The rows come from 4 hidden closed curves, with some noise, and rows from the same curve form a group. Each curve winds through 8 dimensions. The rows are also pushed far along 5 directions, which tell nothing about the answers.
In the rows, 128 means zero.
Some rows, each with its group after it:
[184 147  86 110 123  97 138 175 103 126 172 134 141  50  92 134 129 163
 120 127  93] | (0)
[139 124 169  83 132 152 153 166 131 130 175 176 180  82 130 109  49 150
 112 142 107] | (0)
[112 132 161 150 131 175  90 142 153 102 129 132 153 171 117  99  85 115
 141 166 132] | (1)
[125  99 149 169 122 147 198 148 112 158 168 124 124 112  93 167  80 134
 111 122  85] | (1)
[145 124 183 122 140 172 218 111 167 184 138 171  78 126 134 140  98 157
 112  85  82] | (3)
[108 137 162 135 135 162 197 151 134 169 138 111  86 115 135 158 138 128
 125 112  79] | (3)
[141 122 146 159 103 158 132 140  99 140 151 105 152 150  62 155  91 128
 117 151 152] | (1)
[ 98  90 175 170 139 162 178  94 151 148  81 146  99 166 133 145 137  95
 159 131 106] | (0)
[ 87 117 118 140 135 144  96  99 144 128  86 102 104 179 145 148 153 110
 119 126 183] | (2)
[ 89  76 155 120 144 191 115 105 106 117 101 108 111 214 135 157 116 111
 128 132 151] | (2)
[142 124 156 139 135 158 154 125 169 146 113 139  77 151 153 114 121 159
 143 132 142] | (3)
[130 123  70 142 130  82 105  58 100 123  91 109  96 154 134 150 206 105
 125  81 136] | (1)
[148 151  64 101 117  87  74 149  63 100 180  81 175  81 117 123 132 155
 107 111 132] | (2)
[199 140 140 161  89 114 108 115 147 127 148 163 174 114 109  64  70 138
 149 193 188] | (3)
[130 155 135  72 157 140  81 167 202  96 111 170 149 112 173  70 107 175
 135 146 127] | (0)
[119 137 171 108 145 114 187  92 164 157  96 158  55 149 182 119 168 136
 142  62  94] | (0)
[129 145  98 177 125  90 130 109 167 139  98 106  95 132 128 124 177 140
 141 107 123] | (2)
[119 132 205 126 141 188 177 155 151 143 158 168 141 106 126 113  67 130
 138 130  66] | (1)
[123  99 114 147 123 148 113 111 139 134 108 103 133 155 112 135 119 121
 135 159 179] | (3)
[155  98  90 189 110 136 145 117 113 147 137  90 128 145  69 155 121 118
 125 159 126] | (3)
[ 89  97 101  82 155 153 117 175  89 101 138  95 144 132 147 177 133 154
  94 122  78] | (3)
[ 79  73 121 132 138 143 156  91  91 145  99  98 106 164 129 189 157  81
 120 109 128] | (1)
[ 96  98 116 129 144 171  85  95 163 118  49 116 130 192 150 144 160 125
 136 161 176] | (1)
[117  97 150 158 135 177  99 144 131  93 119 138 152 172 129 122  85 138
 140 175 131] | (2)
[ 79 143  94  94 151 122  99 161  81  99 125  69 117 132 144 166 194 137
 117  83  70] | (1)
[125 137 114 113 134  98 160 114  96 146 149 126 116  76 161 136 158 127
 122  82  86] | (2)
[161 137 148 147  98 148 103 146 129 125 138 151 197 113  65 115  77 119
 138 200 182] | (0)
[132 100  56 138 136 113 100  94  71 115 115  94 107 143 103 181 180 115
 111 101 129] | (3)
[ 87 126  96  81 163 134 120 142 145 120  96 113 108 122 190 148 179 157
 113 100  88] | (1)
[114 146 135 136 132 120 128 110 115 128  88 128  88 149 129 161 197 122
 138  91 122] | (0)
[ 74 116  97  55 164 147 102 181 113  96 135  85 136 136 183 151 142 156
  97 117  78] | (3)
[156 138 131 194 121 118 162  61 195 164 112 155  75 146 134  91 134 103
 144 118 122] | (2)
[104  93 105 134 141 137 161 119 100 149 122 127 115 113 120 199 140 128
  94  98 112] | (2)
[ 90 109 135 151 143 152 131 110 170 133 102 125 106 163 145 126 126  91
 135 143 131] | (2)
[151 166 124 143 102  52 174 141 125 150 143 134 102  73 143 114 165 118
 142 118 119] | (2)
[115 110 134  84 144 151 160 180  88 128 138 134 110 118 114 190 130 142
 101 118  96] | (0)
[131  96 141 112 143 180 172 164  84 139 147 113  95 122 136 175 116 164
 121 127 102] | (3)
[114 201 109  65 123  59  86 171 154 109 150 111 138 105 166  87 149 157
 102  89 131] | (1)
[ 70 124 129  38 168 165 127 134 112 130 108 114 120 131 173 172 170 141
 102  74  92] | (1)
[149 134 115 203 106  80 160  82 182 168  99 152  90 128 108 131 144 120
 125 117 171] | (2)
[124 150 110 111 135 125  78 169  92  91 149 115 194  78 110 124 133 148
 134 128  93] | (1)
[140 140 100 179 110 124 106 154 100 125 130  90 150 106  78 156 147 140
 137 155 143] | (3)
[118 161 154 104 140 112 150 109 145 138  86 151  64 145 168 136 200 135
 137  72 106] | (0)
[143 138 152 182 107 126 119 148 122 117 139 137 159 117  95 115 102 130
 150 162 140] | (0)
[179 180 153 164 103 115 127 142 173 140 156 155 166  82  98  72  91 158
 146 147 128] | (1)
[130 126 163 129 113 149 156 129  96 145 138 119 137 124 111 140 123 106
 144 141 126] | (1)
[157 139 196 129 117 153 170 114 173 151 160 194 112 140 156  78  53 139
 116 140 135] | (1)
[136  94 159 153 141 194 175  93 140 158 107 136  95 168 108 154 121 134
 137 116 101] | (2)
[ 81 110 119 134 160 167 113 115 155 125  84 106 114 159 152 153 159 144
 129 108 110] | (2)
[ 97 115 109  88 155 137  52 118 154  85  95 151 176 148 161 115 119 155
 110 128 155] | (2)
[142 167 129 165 123  82 122  68 177 136  63 145  86 147 162  98 209 126
 165  97 138] | (3)
[102 120 119 113 153 163  98 115 165 120  91  99 135 167 151 124 145 163
 130 115 118] | (3)
[117 150 126  86 121 119 104 175  74 106 150  98 170  91 151 129 144 142
 132 136 116] | (1)
[139 149 115 127 126  99 113 124 130 114 109 149 138 106 131 120 165 115
 141 135 116] | (0)
[160 142 116 147 113 101  92 138 146 104 137 150 187 119 117  93  99 155
 127 160 135] | (3)
[141 105 188 164 125 182 195 115 102 156 131 154 109 134 119 157 115 123
 144 133  91] | (3)
[155 191 114  98 121  82  72 135 150 108 140 156 156  92 131  84 134 158
 115 106 153] | (0)
[117  86 117 152 128 143 141  94  87 135 116 109  99 178  88 185 140  91
 114 117 136] | (0)
[163 121 149 154 126 135 133 141 204 130 122 171 154 116 112  75  64 155
 151 176 145] | (0)
[118 150 107  72 144  80 133 144 147 124  96 135  81 127 161 140 195 142
 118  87 115] | (0)
[105 160 149  86 137 135  75 173 175  96 104 131 157 135 165  89 127 161
 141 157 155] | (2)
[125 148  72 107 146  98 129 125 110 136 125  90 103  94 145 155 201 158
 115  63  76] | (2)
[131 171 119 122 115  61 169 120 131 160 162 119 113  73 150 109 150 123
 117  74  96] | (3)
[113 119 104  92 148  99 123  72 149 123  81 141  89 162 173 121 187 100
 129  91 115] | (0)

New rows. What belongs after each?
[123 141 123  79 139 101 108 168  90  88 145 146 158 100 148 135 138 153
 113 109  81] | (1)
[159 152 153 170  96 117 195 118 139 184 151 114  85 135  80 139 124 125
 121 108 124] | (1)
[ 71 113 158 114 148 182 145 115 130 144  90  94  88 198 136 175 158 121
 119  94 116] | (1)
[160 112  86 111 120 108  98 161  66  98 174 135 199  79  88 148  90 159
 100 142 124] | (2)
[ 89 100 129 123 131 144 112 112 126 126 101 108 141 166 143 146 128 117
 121 138 166] | (1)
[109 115 155 149 142 154 124 122 170 111  98 144 104 179 161 108 119 134
 145 140 117] | (2)
[167 161 158 154 119  87 197 105 172 161 133 175  77 113 146 101 143 148
 133  84  82] | (1)
[ 90  88 140  77 165 161 180 103 123 148 120 129  75 156 157 156 141  89
 115  89  69] | (2)
[166 110  68 131 112  93  81 114  48  99 122 113 164 107 103 154 164 137
 132 140 161] | (3)
[126 145  83 124 143 118  81 127 133 111 113 101 144 114 137 128 166 166
 126 106 117] | (2)
[154 151  93 139 112  96 113 124 153 125 144 107 136 126 134  86 131 131
 128 144 122] | (3)
[149 198 123  79 122  87 118 154 157 135 153 134 144  71 154  87 141 173
 118  99 118] | (1)
[ 82 142 160 104 145 127 146 113 190 146 107 137  89 168 160 116 133 114
 114  84 119] | (1)
[187 152 120 188 107 126 104 102 174 135 126 138 151 125  88  85 106 159
 148 150 154] | (2)
[146  97 124 109 121 149 118 133  66 113 147 131 165 115 126 144 106 135
 126 157 138] | (3)
[103 145 145  94 159 162  92 131 215 118  94 133 127 161 179  86 118 185
 124 116 131] | (3)
[138 140 173 149 131 136 140 105 185 128 102 179 116 156 154  92 115 152
 142 123 121] | (1)
[ 88 166 154  83 144 135 141 155 155 135 125 106  89 150 175 126 159 151
 113  84  94] | (1)
[142 156 143 112 139 130  95  90 198 126  93 172 135 143 155  80 132 161
 133 108 148] | (3)
[ 76 119 164  64 145 150 135 171 129 114 149 138 147 125 193 118  84 130
 106 134 118] | (1)
[135  98 124 139 134 190 156 138  70 142 181  96 115 128 101 166  90 131
 108 123  94] | (3)
[128 121 145 102 144 163 152  81 135 153 105 147 112 141 142 143 149 134
 121  87 102] | (3)
[139 177 105  77 115  53 126 165 129 124 152 107 137  74 164  88 158 142
 133 114 117] | (0)
[136 134 108 166 126 108 184 109 139 167 150 122  82  98 125 137 141  99
 121 107  92] | (2)
[136 131 119 103 136 120 121 109 159 131 136 144 130 128 137  92 111 111
 124 124 121] | (2)
[102 149 125  88 151 133  60  99 161 103  81 149 140 153 152 115 158 139
 122  98 159] | (0)
[126 129  81 177 114  78  77 107 141 110  85 125 144 136 111 140 159 132
 124 140 194] | (2)
[161 124 198 171 102 152 159  85 184 155  91 185 113 187 104 103 100 108
 153 166 171] | (1)
[157 135 164 173  96 133 172 105 121 165 133 126 123 126  95 124 125 101
 156 150 143] | (1)
[156 173 148 174 110 102 178 129 165 161 156 125  81 119 114 102 134 125
 138 103  87] | (1)
[170  98 134 155 101 157 128 122  64 124 169 142 168 130  81 150  71 132
 112 164 151] | (1)
[122  82 110 166 129 113 125  63 151 135  60 128 109 193  93 154 159  97
 140 121 158] | (2)
[151 120 105 153 129 153  99 139 119 116 142 113 148 116  81 132 108 141
 134 147 135] | (0)
[103 137 153 116 149 163  97 111 162 110  79 126 113 170 191  99 159 147
 158 130 134] | (3)
[143 101 132 142 123 172 144 116 101 150 143 132 157 121  67 166  95 118
 114 144 132] | (1)
[100 104 122 101 151 150 146 131 122 136 131 146 131 110 148 169 114 144
  90 100 105] | (2)
[117 108 126 143 131 168 120 101 118 137 122 129 119 151 127 156 116 118
 107 130 162] | (2)
[ 83  76 183 145 142 205 172 122 128 148 129 136 122 181  92 175  69  98
 110 128 112] | (1)
[136 105  90 134 121  90 188 119  60 166 161 100 131  65  77 189 148 106
 110  86  85] | (0)
[ 93 116 144  97 133 135 129 176  77 104 134 125 151 106 157 152 133 125
 129 147 114] | (2)
[154 152 111 159 118  83 157 118 195 155 126 128  89 131 134  95 137 140
 125 119 118] | (3)
[162 141 174 173 114 120 193  92 192 167 108 189  95 124 124  95 125 100
 159 143 112] | (0)
[141 135 107 187 103 105  70 144  86  90 126 108 185 114  77 132 134 130
 151 166 158] | (0)
[ 61  90 114  85 182 178 108 115 137 113  85 127 126 152 162 168 151 120
 111 101  92] | (1)
[110  70 113 151 142 171 146  71 130 156 102 116 125 161  80 169 122  78
 124 127 128] | (2)
[156 185 117  72 110  59 107 172 110 105 144 138 145  90 153 103 162 162
 119 119 125] | (1)
[ 99 154  90  89 134 115  57 156 116  93 134 106 153 117 165 125 136 149
 100 129 167] | (2)
[118 131 118 116 131 127 154 116  85 146 120 129 121 103 115 182 176 108
 113  97  98] | (3)
[104 111 157 116 147 161 178 123  81 139 114 132  92 128 157 181 171 129
 131  91  67] | (3)
[127 119 156 100 127 154 154 168  95 126 182 142 124 131 119 145  71 127
  96 133 109] | (0)
[115 145  94 122 122 117  63 146 117 103 134 103 153 125 136 127 128 140
 108 144 182] | (2)
[123 168  84  87 136  78 130 134 109 138 125 120 106  75 141 158 202 136
 106  70 104] | (3)
[124 106  96 121 131 136 104 135 116 121 144 114 179 108  88 140  97 116
 112 148 136] | (2)
[153 145 101 146 103 114 124 142  56 129 158 106 176  76  75 160 148 115
 126 141 113] | (3)
[ 73 107 129 126 161 164 106 108 126 119 101 117 111 159 144 161 141 132
 115  82 128] | (3)
[162 169 130 168 111 109 108 113 175 123 133 138 118 135 159  62 123 151
 143 142 142] | (1)
[128  89 126 175 124 143 151  97 113 140 135 129 134 137  94 145 105  84
 134 143 114] | (0)
[103 133 110  65 141 131  87 160 128 103 132 104 150 120 183 107 127 152
 120 137 145] | (3)
[137 120 116 160 126 113 129  80 122 129  85 130 108 154 125 148 180 138
 137  96 120] | (1)
[130 105 105 153 124 124 118  87 145 134  72 127 113 167 116 144 167  94
 141 155 162] | (1)
[122 143  98 124 124  85  89 127 164 119 108 124 138 122 142 105 136 139
 125 132 183] | (3)
[ 98 110 142  96 138 170 150 139  91 143 120 121 133 125 105 190 141 102
 113 126 116] | (0)
[106 167 196  90 135 155 153 151 205 152 134 176 127 118 157  89  84 125
 119 134 132] | (0)
[130 155 112 158 128 118  64  96 162 113  79 117 163 136 112 102 167 137
 158 128 151] | (1)
